The same things were measured in two ways. Each way mixes the same 9 hidden numbers, adds some noise and spreads widely along 5 directions of its own, which tell nothing about the thing.
Some things both ways: the first way, then the second way.
-153, -100, 81, -54, -103, -104, -37, 213, -251, -40, 90, 181, -15, 68, 186, 24, 108, -18, 31, 41, -79, 30, 18, -85, 119, 33
-114, -93, 56, 135, -101, -6, -57, 140, 4, -34, -80, 155, 141, -17, 197, -120, -151, -250, -160, 87, -104

-263, -54, 126, 29, 295, -50, 88, 199, -64, -52, -3, 362, -118, 29, -22, -131, -61, -75, 75, 132, -11, -23, 31, -149, 332, 144
31, 354, 2, -486, -338, 52, 347, 37, -98, -56, 20, -37, -42, -80, 3, -92, 50, 13, -212, -135, 152

91, -44, 6, -19, -126, 49, -30, 1, 116, -55, 28, -63, -45, 28, -47, 49, 84, 47, 37, -15, -16, -111, 17, 70, 85, 19
-55, 34, -23, -83, 25, -131, 27, 18, 170, 175, 43, -105, 230, -210, 58, -42, -116, -74, -118, 142, -221

-97, -65, -11, -11, -170, 135, -49, -21, 40, -128, 93, 25, -65, 41, -51, 145, -132, -110, -89, 183, -142, -39, -105, 125, 56, 32
-168, -67, 297, 95, 176, -15, -127, 214, 62, -86, 68, -54, -149, -102, 181, 114, -312, -206, 113, 100, 159

-141, 12, -109, 197, -107, 82, -65, 40, 373, -107, 203, 233, -216, 28, 209, -170, -116, 133, 225, -16, -169, -31, 34, 191, -70, 339
-33, 125, -150, -339, -207, 302, 157, -76, -57, 175, 64, -63, 188, -287, -246, 142, 83, 124, -24, -164, -68

117, 114, 192, 100, 2, -30, 12, 42, -9, 26, -129, 129, 48, 27, -204, -107, 56, 51, -11, -73, 41, -35, 177, 87, 489, 140
-266, 99, -76, -275, -332, -220, 207, -29, 84, 9, 22, -239, -24, 65, 199, -249, -61, 233, -324, 104, 175

-91, -31, 379, 135, -504, -56, -122, 91, -388, -315, 82, 17, 148, 63, 331, -127, 252, 100, -93, -266, -62, 20, 15, -52, 162, -129
150, -255, -181, 63, 265, 93, -212, -104, 6, 341, -12, -253, -343, -232, -101, -156, 117, 238, 420, -45, -218

103, 197, 146, 161, 282, 92, 184, -213, 141, 122, -171, -59, -111, 3, -207, -55, -165, -44, 14, -15, 126, 16, 106, 159, 301, 125
-257, 139, 265, 125, -328, -15, -39, 131, -219, -96, 157, 8, -185, 216, 83, -215, 83, -14, -43, -196, 344

90, 37, 18, 60, 195, -8, -14, -72, 5, -31, -145, 86, 123, 35, -148, -116, -148, 44, -77, 22, 43, 79, 95, 6, 169, 23
67, -7, -209, -222, 67, 99, 26, -64, -41, 413, 221, -356, -148, -185, -178, -118, 170, 222, 181, 12, 1

-172, -104, 129, -163, -135, -125, -76, 306, -428, -115, 29, 138, 106, 56, 56, 38, 233, -154, -52, 57, -17, -99, -43, -256, 124, -134
64, 216, 97, 82, -74, -125, 172, -25, 229, 106, -17, 94, 316, -156, 191, 83, -148, -240, -156, 63, -403

76, -63, -122, 65, 232, 96, 7, -133, 255, -100, -108, -5, 33, -47, -223, -17, -262, 67, -43, 34, 39, 79, -62, 97, -79, -24
65, 83, -71, 19, 60, 143, 22, -34, 100, 288, 95, -62, 187, -324, -182, 132, -59, -69, 127, -30, -266

68, -119, 10, -30, 113, -11, 80, -42, -8, 71, -62, 26, 48, 44, 10, 41, -49, 93, 51, 1, 7, 180, 17, 170, -109, 55
128, -172, -81, -181, -113, 253, -304, -85, -205, 76, 196, 5, -366, 9, -16, -119, 221, 5, 304, -100, 65

-142, -7, -318, -154, 106, 178, 3, 51, 30, -61, 205, 147, -64, 50, -135, 56, -358, -408, 8, 476, -89, -101, -56, 69, -197, 186
27, 221, 297, -182, 263, 136, -79, 54, -21, 432, 317, -244, 176, -243, -13, 192, 13, -23, 195, -34, -181

138, -176, -346, -89, -118, 86, -23, 161, 206, -3, 190, 13, -132, 16, 92, 30, -49, 35, 216, 76, 8, -1, 20, 75, -265, 200
-58, -86, 63, -255, -135, 311, -315, -54, -142, 90, 81, 182, 89, -142, -51, 104, 170, -149, 19, -60, -92

-180, -19, 91, -8, -118, -99, -118, 218, -3, -200, 52, 177, 61, 55, 79, -27, 309, 116, 124, -101, -79, -185, -6, -5, 121, 42
-19, 380, 59, 196, -452, 144, 27, -207, -27, 102, 7, 307, 61, 0, -128, 88, 164, -247, -119, -164, -218

215, 112, 11, 19, 84, -169, -31, -113, -221, 101, -150, -91, 227, -46, -175, -48, 43, 31, -97, -106, 82, 57, 122, 50, 152, -169
-268, 11, 183, 50, -237, -87, -13, -26, -83, -41, 39, 18, -286, 166, 162, -127, 118, 30, -134, 30, 192

92, -185, -113, -31, 1, 128, -84, -78, 376, -195, 44, 158, 154, 149, -24, -25, -68, 310, 101, 53, -149, 23, 76, 339, -15, 244
-44, 212, -388, -226, -590, -48, -65, -399, 220, 172, -172, 33, -38, -14, -110, -233, 253, 36, -385, 92, -244

135, -15, -133, -47, 115, 23, 30, -98, -2, 72, -18, -56, 6, -20, -114, 4, -183, -80, -42, 120, 31, 68, 28, 18, -81, -22
-219, -71, 253, 103, -258, -16, -152, 79, -129, -145, -133, 240, -120, 152, 243, -171, 220, -126, -244, -32, 41

202, 152, -28, 64, -247, -26, -67, -346, 192, 61, 31, -287, 70, 38, 187, -41, 138, 182, 120, -238, -91, -38, 89, 402, -377, 2
-28, 207, -20, -30, -434, 2, 85, -306, 145, 143, 108, -6, 39, -15, -43, 107, 320, 134, -43, -145, -202

-245, 16, -93, -47, -182, 167, -153, -20, 169, -120, 146, 111, -192, 35, -60, 33, -291, -315, -139, 354, -283, -191, -140, -30, -220, 65
-177, -18, 455, 9, 33, -22, 213, 224, 10, -240, -66, 80, -71, -65, 261, 257, 1, -61, -77, -71, 170

6, 27, -64, -42, -324, -20, -158, 282, -128, -255, 148, 162, 147, 33, -25, -151, 170, -100, 93, -29, -5, -207, 87, -33, 42, 149
-318, 35, 313, 303, -99, 202, -182, -8, -82, 84, 89, 81, -38, -37, -67, 195, -35, -55, 82, -120, 72

65, 37, -141, -21, -122, -17, -44, -153, -145, 33, 134, -49, 190, 82, 95, 189, -19, 65, 15, 46, -109, 138, 47, 438, -31, 63
-22, 350, 107, -332, -422, 51, -219, -407, 51, 124, 236, -52, -421, 135, 64, 50, 170, -20, 17, 28, 85

89, -20, -32, -104, -125, -112, -106, -26, 126, 59, -104, -243, 8, -20, 44, 20, 267, 85, 54, -181, -13, -154, -56, -97, -418, -208
-108, -331, 159, 260, -55, 32, 7, 204, -156, -108, -183, 317, 46, 57, 282, -115, 228, -142, -179, -1, -112

-86, 124, 6, -50, 157, 95, 9, -93, 353, 48, -115, -37, -147, 39, -223, 26, -29, -135, 41, 108, -74, -257, -41, 55, -139, 86
64, 241, 164, -231, -337, 39, 252, -74, -181, 76, 102, 15, -88, 110, 168, -109, 480, 122, -160, -201, -29

-171, 100, -23, 8, -61, -140, -93, -3, -109, 27, 115, 190, 96, 40, 159, -60, 59, 18, 119, -17, -182, 10, 74, 259, -181, 127
-4, 83, -41, -123, 9, 155, 202, -18, 67, 218, 293, -192, 116, -218, -52, 263, -226, 61, 147, -2, 27

Other things, the second way, with their names:
J749: -227, -32, 134, 241, -261, 121, 100, 151, -96, -75, -62, 91, -23, 123, 141, -45, 94, -8, -192, -42, 203
J892: 229, 173, 44, 77, -52, 175, 74, 158, 88, 92, 314, -8, 339, -155, 38, 142, -220, -312, 173, -52, -120
J946: -220, 208, -39, -8, -412, -243, 278, -85, 200, -150, -313, 152, 43, -129, -3, -95, 45, -14, -382, -44, -122
J560: -60, -251, -101, -166, 49, -149, -106, -8, 36, 23, -49, -14, -129, -188, 111, -185, -15, 51, 48, 81, -96
J888: 22, -107, 63, 186, 141, -6, -154, 145, 104, -54, 252, -112, -89, -214, -58, 92, -254, -165, 399, -61, 113
J70: -254, 212, 69, -239, -468, 12, 161, -322, -19, 27, -67, 11, -251, 87, 96, 16, 201, 297, -208, -126, 61
J200: -290, 105, 438, 189, 119, -134, 134, 275, 69, -112, -35, -3, 40, -215, 3, 184, -214, -152, -27, -41, 130
J605: -104, 189, 105, -212, -347, 7, -112, -235, 40, 44, 102, 97, -59, 50, 133, 64, 90, -69, -115, -3, -107
J607: -346, 117, 511, -226, -83, -132, 35, 293, -223, -343, -72, 222, -35, -14, 288, -131, -133, -159, -215, -171, 256
J554: 109, 417, 46, -72, -212, 57, -94, -117, 71, 315, 209, -41, 145, -54, -67, -47, 63, -214, -80, 2, -267
J676: -234, 175, 242, -87, -240, -22, 244, 184, 94, -291, -230, 240, 353, -145, 243, 128, -268, -229, -371, -69, -46
J915: -26, -52, 152, 173, 82, 42, 40, 369, -35, 47, -99, 60, 178, -144, 14, -155, 74, -273, -145, 39, -53
J862: 211, 209, -17, -130, 62, -11, 199, 60, -21, 278, 365, -252, 122, -183, -30, -59, -24, 67, 249, -131, -92
J124: 7, -233, 8, -117, 62, 265, -296, -71, -133, 146, 232, 70, -171, -110, -16, 103, 55, -102, 242, 64, 24
J79: -225, 92, 230, -35, -25, -41, -207, -188, 58, 266, 142, -11, -22, -129, -51, 130, 166, -45, 3, 47, -138
J790: -44, -50, -125, -18, -301, -128, 10, 50, 53, -10, -263, 28, -64, 38, 98, -378, 320, -39, -352, 63, -85
J672: -109, 225, 166, -15, 184, -180, 323, 185, 53, 145, -103, -107, 253, -341, 23, -62, -225, 16, -59, -115, -231
J652: 74, 14, 37, 121, -259, 53, -124, -92, -12, -8, -99, 374, 11, -49, 26, -18, 273, -280, -72, -70, -313
J263: -66, 34, 193, -171, 245, -92, 59, 203, -26, 183, 94, -94, 177, -322, 20, -24, -44, -109, 4, 38, -124
J808: 189, -221, -76, -49, -86, 95, -320, -98, -134, 156, 148, 0, -297, 104, 111, -270, 432, -7, 205, -17, -82
J919: -55, -153, -19, 11, -148, 18, 216, 55, -26, -25, -127, 211, 230, -81, 183, -30, 186, -70, -243, 14, -199
J561: 91, -6, 88, 83, 228, 112, -276, 28, -241, 351, 216, -24, -307, -106, -146, -166, 169, -144, 334, -3, -69
J978: 89, 69, 45, 98, 47, -81, -69, 69, -62, 183, 116, -31, -203, -116, -104, -187, 230, -145, 117, -8, -59
J623: -252, -47, 273, 113, 187, 2, 146, 332, 124, 21, 1, -256, 222, -220, 99, 130, -171, 55, -79, 6, 124
J740: -196, -144, 53, 301, -135, -118, -47, -53, -7, 119, 5, -40, -195, 207, 256, -248, 95, 73, -106, 139, 47
J875: -186, -93, 312, 220, -172, -4, -95, 348, -73, -378, 101, 109, 8, 55, 162, -32, -81, -219, 1, -152, 320
J499: 11, 116, -92, 35, 43, -118, 40, 27, 195, 178, -73, -50, 223, -330, -79, -107, -147, -130, -27, 15, -355
J601: -281, 54, 374, -61, -199, 18, -101, -7, -73, -214, 122, 90, -228, 46, 139, 167, -65, -30, 80, -145, 274
J619: 166, 182, -14, 214, 141, 34, 5, -70, 27, 550, 196, -110, 219, -165, -45, -38, 70, -118, 134, 29, -455
J739: 92, 133, 110, -291, -172, 64, 147, -65, -71, 150, 166, -191, -140, 93, 224, -72, 304, 186, -22, -96, 16
J123: -190, -322, 98, 141, 274, 28, -253, 320, -183, 27, -196, 35, -233, -169, -35, -300, 52, -136, 35, 65, 120
J788: -325, -57, 203, -71, -274, 16, 3, 106, -1, -319, -100, -9, -202, 49, 175, 6, -103, 89, -123, -101, 357
J488: 37, -28, 96, 26, -180, 248, -189, -116, -253, 81, 70, 252, -249, 105, 86, -73, 305, -110, 89, -116, -49
J412: -248, -15, 140, 21, -200, 101, 114, -95, -191, 22, -110, 48, -232, 77, 87, -85, 221, 262, -89, -173, 89
J614: 116, -210, -101, 111, 22, 169, -13, 14, -139, 283, 129, 188, 271, -184, -44, -21, 282, -83, 106, -76, -386
J345: -92, -150, 303, 331, 179, 82, -167, 198, -171, -28, -113, 397, 29, -143, 99, 28, -3, -364, 55, -38, -202
J928: -394, -47, 170, -192, -427, 101, 154, 49, -182, -239, -150, 160, -64, 144, 235, -52, 150, 112, -416, -73, 291
J237: -104, 140, 338, -29, -356, 85, -264, -160, -107, -206, -19, 465, -214, -44, -74, 164, 362, -282, 7, -211, -37
J81: -168, -26, 426, 170, -3, 207, 43, 369, -217, -151, 47, 231, 100, 23, 187, 150, -33, -313, -72, -67, 212
J357: -130, 66, -7, -33, -188, -63, 323, 167, 123, -178, -84, -54, 209, -146, 111, -31, -257, 18, -176, -98, 65
J217: -98, 168, 230, 94, -90, 68, 37, 139, -123, -3, 11, 293, 202, -137, -5, 2, -33, -338, -97, -83, -133
J771: 95, -25, -2, -268, -32, -75, -12, 44, -41, 161, 129, -85, 39, 19, 307, -260, 40, -47, -87, 106, -143
J185: -178, 72, 331, 129, 284, -39, -298, 134, 227, 156, 275, -196, 51, -220, 85, 260, -502, -289, 216, 205, 64
J597: -111, 64, 155, -51, -252, 74, -75, -10, -45, 46, 108, -46, -68, 155, 192, -90, 178, 8, -153, -9, 105
J804: -454, -10, 99, -206, -342, -283, 426, -43, -31, -361, -347, 101, -367, -15, 180, -121, 15, 285, -411, -54, 297
J635: -29, 21, 143, 214, -138, 149, -116, 66, 26, -83, 212, 194, 87, -79, 5, 235, -140, -338, 150, -39, 16
J829: 51, -374, -208, 270, 83, 125, -286, -43, 93, 252, 26, -173, -145, -137, -128, -94, 243, 116, 258, 33, -169
J712: -118, -227, 31, -221, 264, 112, -203, 201, -49, 128, -45, -118, 132, -262, 154, -109, -289, -24, 18, 66, -99
J346: -130, 103, 196, -231, -166, 66, 7, -30, -175, 22, -174, 57, -257, 2, 121, -158, 282, 87, -161, -137, 0
J778: -89, 65, 124, 119, 110, -48, -79, 125, 186, 146, 241, -271, 8, -222, -138, 153, -154, -77, 191, 37, 94
J421: -42, 176, 189, -440, -351, 12, 92, -213, -62, 48, 194, -48, -185, 198, 356, 18, 291, 119, -170, -3, 82
J776: -112, -95, -216, 219, -119, 106, -140, -218, 97, 366, -1, -133, -30, -82, -91, -79, 53, 152, 72, 48, -209
J97: -159, -108, 178, 155, 144, 254, -188, 152, -179, 131, 250, -15, -51, -71, -11, 102, -230, -132, 253, -4, 195
J376: 62, 306, 94, -475, -324, 29, 342, -9, -55, -52, 191, -187, -45, 6, 139, -14, 66, 186, -68, -211, 188
J307: -186, 238, 414, 327, -324, 122, -37, -102, -127, -58, 2, 393, -147, 32, -67, 244, 273, -191, 9, -261, -39
J857: 145, 183, -133, -218, -202, 143, 215, -117, 78, 257, -13, -53, 99, -114, -7, 13, 187, 39, -133, -6, -227

Some of these things the first way, each followed by its name:
198, -140, 1, -80, 119, 2, 72, -97, 100, -96, -59, -174, 115, -44, -119, -45, 121, 160, 80, -139, 131, -39, -2, 79, -101, -139 : J499
-103, -122, -151, -169, 265, -60, 28, 182, -15, -19, 49, 196, -27, -35, -177, -40, -26, -125, 86, 206, 4, -130, -29, -117, 3, 21 : J217
-148, 17, -71, 79, 131, 58, -12, 131, 74, 23, -42, 79, -261, -15, -85, 54, -220, -196, -83, 179, 1, -29, -108, -284, 100, -14 : J81
179, 70, -21, 38, -173, 47, 26, -362, 19, 26, 109, -304, 44, 78, 268, 1, 19, 119, 41, -120, -27, 35, 85, 291, -226, -46 : J778
51, 26, -45, -15, -222, -32, -65, -62, -104, -116, 188, -165, 11, -35, 123, -121, 144, -55, 40, -74, -7, -190, 31, -55, -120, -154 : J200
34, -73, -98, -162, -112, -34, -33, 131, -4, -31, 147, -71, -93, -16, 0, -12, 213, -97, 119, 55, 11, -284, 22, -138, -44, -47 : J263
-330, 145, 136, 171, 92, 50, -50, -52, -74, -68, -7, 182, -110, 73, -11, 86, -225, -129, -188, 183, -171, 10, -75, -7, 355, 6 : J619
52, 38, 57, 184, -17, 98, -115, -80, 122, -219, -110, 190, 191, 48, -182, -91, -256, 106, -140, 19, -65, 134, 47, 184, 222, 120 : J776
-44, -15, 39, 90, 189, 79, 91, 50, -134, -35, -42, 33, -67, 78, -12, 117, -128, -37, -81, 91, 138, 126, -11, -108, 436, 1 : J554
212, 155, -38, 139, 42, -283, -87, -324, -80, 58, -21, -63, 251, -232, -142, -282, -15, 179, -35, -244, -73, 35, 143, 226, -65, -248 : J804
264, 26, -266, -132, -439, -35, -198, 37, 5, -84, 197, -190, 117, 13, -12, 10, 260, 1, 83, -53, -30, -274, 96, 76, -99, -20 : J79
-202, 52, 240, -116, 125, 22, 104, -6, 159, 2, -62, 58, -82, 94, -85, 25, 229, -69, 173, 13, -72, -266, -1, 198, -56, 148 : J862
121, -48, 329, 97, -65, -25, 121, -29, -306, 15, -114, -66, -4, 6, 30, -38, 14, 30, -129, -119, 116, 176, 63, -75, 359, -113 : J888
-165, 159, -16, 14, -312, 60, -114, 6, 131, 70, 124, 31, -179, 101, 75, 194, 46, -122, 43, 118, -248, -163, -23, 235, -6, 201 : J421
97, -52, -280, -64, 329, 46, 54, -133, 56, -48, -15, -16, 125, -105, -280, -83, -321, -151, -37, 176, 79, 56, -31, 59, -247, -64 : J346
200, -72, -65, 17, 185, 52, 81, -412, 111, 82, -42, -247, 37, 59, 191, -53, -183, 189, -39, -28, 14, 207, 62, 123, -298, -128 : J790
-118, 4, 11, -16, -20, -109, -92, 111, 59, 90, 2, 152, -132, 12, 69, -63, 68, -6, 71, 36, -143, -89, 33, -99, -60, 54 : J614
-130, -25, -99, 50, 169, 108, -73, -139, 350, -86, -70, 54, -23, 52, -60, 58, -191, 83, -12, 90, -133, 11, -97, 131, -191, 42 : J857
126, -118, -181, -8, -99, -3, 99, 85, -101, -25, 182, -95, -12, -69, 181, -6, 27, 34, 185, -108, 130, 122, -1, 118, -221, 30 : J712
-230, 134, -22, 139, -155, -32, -132, -30, -140, -86, 186, 126, -62, -1, 153, -86, -158, -145, -87, 120, -203, -36, -16, -8, 39, -11 : J307
-158, -62, -66, -160, -169, -152, -169, 88, 52, 36, 143, 129, -37, 64, 208, -66, 182, 9, 133, 53, -263, -187, 29, -31, -387, 48 : J919
202, -50, 74, 3, -155, -174, -62, -102, -69, -125, 29, -182, 183, -53, 131, -200, 326, 281, 94, -341, 43, -87, 105, 31, -88, -212 : J946
8, -134, -31, -21, 74, -42, -24, -4, -65, -3, -28, -7, -19, 3, 28, 32, -86, 25, -91, 57, -19, 97, -50, -159, 6, -147 : J652
-6, -211, -158, -259, 245, -9, 45, -11, -7, -38, 43, -62, 46, 88, 125, -70, 2, -51, 85, 146, 53, -61, 9, -191, -394, -85 : J915
161, -75, -48, 112, -98, -44, -25, -166, -16, -71, 74, -237, -18, -50, 208, -78, 41, 212, -11, -199, 72, 66, 17, -90, -3, -239 : J123
-148, 99, 190, 12, -14, -37, 109, 0, -38, 73, 47, 15, -128, 43, 177, -44, 177, -66, 191, -83, -29, -95, 54, 129, -97, 129 : J376
145, -95, 101, -173, -119, -5, -8, -51, 57, 68, -125, -231, 51, 134, 86, 146, 273, 133, 44, -108, 5, -47, 12, 61, -215, -64 : J808
221, -49, 9, -16, -94, 83, 50, -29, 133, -110, -34, -90, 74, -15, -116, -111, 34, 47, 100, -110, 94, -23, 52, 189, -153, 95 : J788
